All groups share one centre, and each spreads out both ways along 8 directions, with some noise.
In the rows, zero is written as 128.
Some rows, each with its group after it:
[154 140 154 138 165 123 141 121 147 116 112 121 140] => k509
[146  87 116 102 148 114 158  93 134 185 114 124 117] => k39
[112 126 123 130 148 110 162 127 124 136 107 160 114] => k110
[125 117 132  77 118 108 126 120 127 126 118 123 105] => k509
[149 114 111 131 131 129 159 135 109 151 111 145 135] => k99
[124 164 107 129 160 185 163 198 145  85 153 179 148] => k110
[104 146 129 194 123 101 105 108 113  99 102 138 152] => k39
[120  72 147 112 115 112 127 121 132 184 137  82 135] => k39
[119  87  93 141  87 120 103 176 130 137 166 155 154] => k99
[151 118  81 173 105 137  80 154 167 122 188 110  75] => k99
[ 65 111 117 111  98 139 117 118  95 110 130 124 108] => k110
[136 123  88 130 102 130 105 127 124 139 144 156 152] => k509
[136 140  92 149 100 124 117 100 160 119 130 132 115] => k99
[109  91  81  99  68 116  73 145 134  66 124  83 141] => k509
[108 116 126  68  59 143  99 131 105  57 117 145 202] => k509
[105  97 116  97 114 134 116 126 110 154 130  89 150] => k39
[106 161 171 112 193 142 152 142 137 124 133 114 108] => k110
[117 135 160 160 130 160 158 105 120 116 122 144 148] => k110
[150 124 142 158 152 124 135 114 147 155 136 110 105] => k39
[146  72 141 123 125 121 145 176 107 124 124 159 159] => k99
[139 106  94 116 101 109 148 171 172 166 153 128  90] => k39
[149 123 111 102 146 149 145 124 137 150 132 113 115] => k39
[ 90 117  97 101 128 119 177 148 171 181 130 130 134] => k99
[102 140  89 117 175 116 193 143 123 171  86 144 144] => k509
[130 120 130 108 125 134 132 142 136  82 115 116 134] => k99
[128 139  93 131 160 124 152 139 129 134  95 130 162] => k509
[148 122 139  98 170  94 149 150 169 149 130 144 117] => k110
[130 116 109 124 115 141 155 146 146 112 119 128 140] => k99
[144 113 101 130 129 134 126 156  99 142 133 134 124] => k99
[ 96  99 114  70 139 111 123 131 145 192 158 113 111] => k110
[116 131  75  89  95 131 145 186 151 124 138 138 118] => k39
[ 67 116 103 104  97 133 171 155 129 125 121 118  84] => k509
[154 128 110 201 146 132 117 141 170 113 139  86 105] => k509
[171  79  85 161  88  89  92 108 136 129 139 155  85] => k99
[166 166 107  83 180 169 161 107 135  95 110 167 118] => k39
[125 154 143 176 137 164 110 140 128  79 158 117  69] => k110
[108 109 128  50 148 121 150 146 153 170 135 132 171] => k110
[142 140 104 160 118 152  96 111 140 165 165  80 100] => k110
[ 90 110  89  98 110 124 115 137 119 142 140 125 109] => k110
[159 125 108 143 140 111 158 108 132 165 111 183 156] => k509
[155 170 143 152 146 156 153 105 148 104 111 117 126] => k99
[230 165 136 140 178 130 132 101 138 103  87 129 151] => k509
[144 118 141  96 126 116 161 126 147 109 109 173 143] => k39
[102 212 109  93 178 139 147 194 158  85 128 130  88] => k39

New rows, each followed by its group:
[122 127 153 122 117 151 120 156 139  53 144 141 129] => k110
[174 130 142 110 154 103 124 108 137 126 106 129 132] => k509
[188 105 142 172 107 106 105  91 133  89 121 157 114] => k99
[130 121 133 106 141 160 113 122 120 143 145  83 132] => k39
[138 152 108 122 154 146 146 172 147 109 134 150 135] => k110
[136 134 111  95 119 125 167 121 117 142 104 158 116] => k509
[126 135 122  79 134 120 109 129 129 115 141 154 107] => k39
[147 151 114 144 132 145  93 134  79 116 131 130 131] => k99
[139 137 106 136 130 162 143 174 149  97 152 171 140] => k110
[147 131 140 103 119 124 111 118 134 119 137 123 105] => k509
[147 134 123 147 126 101 149  90 124 145  78 119 151] => k110
[127  82 105 113 106 101 149 110 128 161 105 143 144] => k39
[145 154 158 165 144 148 142 131 137  80 123 137 124] => k110
[111 104 123  92 153  79 137 122 139 159 108 122 120] => k509
[118 147 139 123 145 125  99 131 130 121 146 113 108] => k39
[189 102 160 115 163 135 183  88 159 151 111 150 126] => k39
[137 102 173 125 130  97 133 109 143 136 125 142 132] => k39
[137 137 120 126  89 152 116 132 130 108 152 126  93] => k509
[ 96 139 134 133 132 126 123 135 109  79 116 125  87] => k110
[156  83  69  86  73 144 134 145 141 150 151 148 126] => k39
[139 136 108 127 137 126 120 128 133 139 132 128 125] => k509
[149 124  98 113 151 122 117 152 169 179 172 120  95] => k110
[150 132 138  99 113 133 159 122 129  88  91 122 108] => k509
[156 120  81 141  96 126 126 134 147 128 143 160 109] => k39
[123 150 162 161 156  94 141 120 147 111 107 146 121] => k39
[160  98 117 125 122 155 143 105 129 147 125 116 147] => k39
[123 115 118 129 134 127 129 125 130 153 130 103 126] => k39
[136 123 118 114  91 135 108 130 133 102 140 116 101] => k509
[133 106 102  48 148  69 164 172 158 129  91 175 163] => k110
[129 170 113 143 155 119 144 129 142  97 106 162 115] => k39
[124 101 104  68 128 101 115 150 156 155 146 118 125] => k110
[125 124 135 137 142 128 141 103 137 178 138 118 119] => k110
[134 144 119 156 121 133 131 110 120 119 109 113 130] => k110
[147 147  95 126 152 124 125 122 123 180 139 160 135] => k509
[123  89  93 117 116 126 117 175 156 118 158 112 102] => k99
[138 133 114 136 146 120  71 125 138 148 166 126 152] => k509
[109 123  99 116 115 103 142 136 132 129 108 148 133] => k39
[118 117 145 124 148 130 128 172 164 126 159 111 121] => k99
[172 129  79 147  75 144 122 137 139  87 111 140 188] => k110
[139 119  91 118 120 116 127 121 140 169 127 120 135] => k110
[111 101 106 119 127 102 146 132 138 125  98 128 146] => k509
[123 149 138 129 153 112 152 104 118 144  84 110 135] => k110
[111 138 103 130 131  98 135 146 144 137 123 136 105] => k39
[ 98 108 149 121 134 113 128 126 128 117 140 140  75] => k110
[134 125  83 143  98 118 143 143 121  88  99 171 139] => k110
[135 116 138 146 119 138 131 102 141 156 144 120 131] => k110
[119 106 125 111 120 116 150 145 138 100 118 176 140] => k110
[144 149 182 131 162 143 159 121 159  95 112 113 134] => k99
[129  90 142 121  91 119 158 150 151 136 120 122 161] => k39
[126 109 161 106 148 119 110 117 132 157 147  98 110] => k39
[112 132 126  64 164 110 140 153 146 144 121 116 137] => k110
[135  80 114 147 101  93 130 139 154 164 149 168 133] => k99
[145 142 114 157 140 172 153 166 153 109 160 177 137] => k110
[135 101 129 127 122  95 113 105 134 151 135 145 115] => k39
[101 112 118 149  98 126  72 123 101 134 144  90 145] => k39
[122 145 108 124 139 136  89 146 128 117 151 100  97] => k99
[135 125 148 169 113 104 134 108 167 156 146 168 151] => k99
[ 88 171  93 128 127 112 150 197 155 109 117 125 112] => k39
[ 91 104 139 111 161  90 132 139 152 127 109  92 134] => k509
[104 147 138 124 132 122 107 136 123 103 128 122 135] => k39
[121  99 128 184  76 119 138 124 121 108  98 133 196] => k39
[132 112 105  83 103 124 106 162 148  93 138 123 143] => k110
[190 140 124 149 118 144 109 161 172  76 148 126 136] => k110
[164 102 132 132 111 140 145 139 104  80  96 151 160] => k99
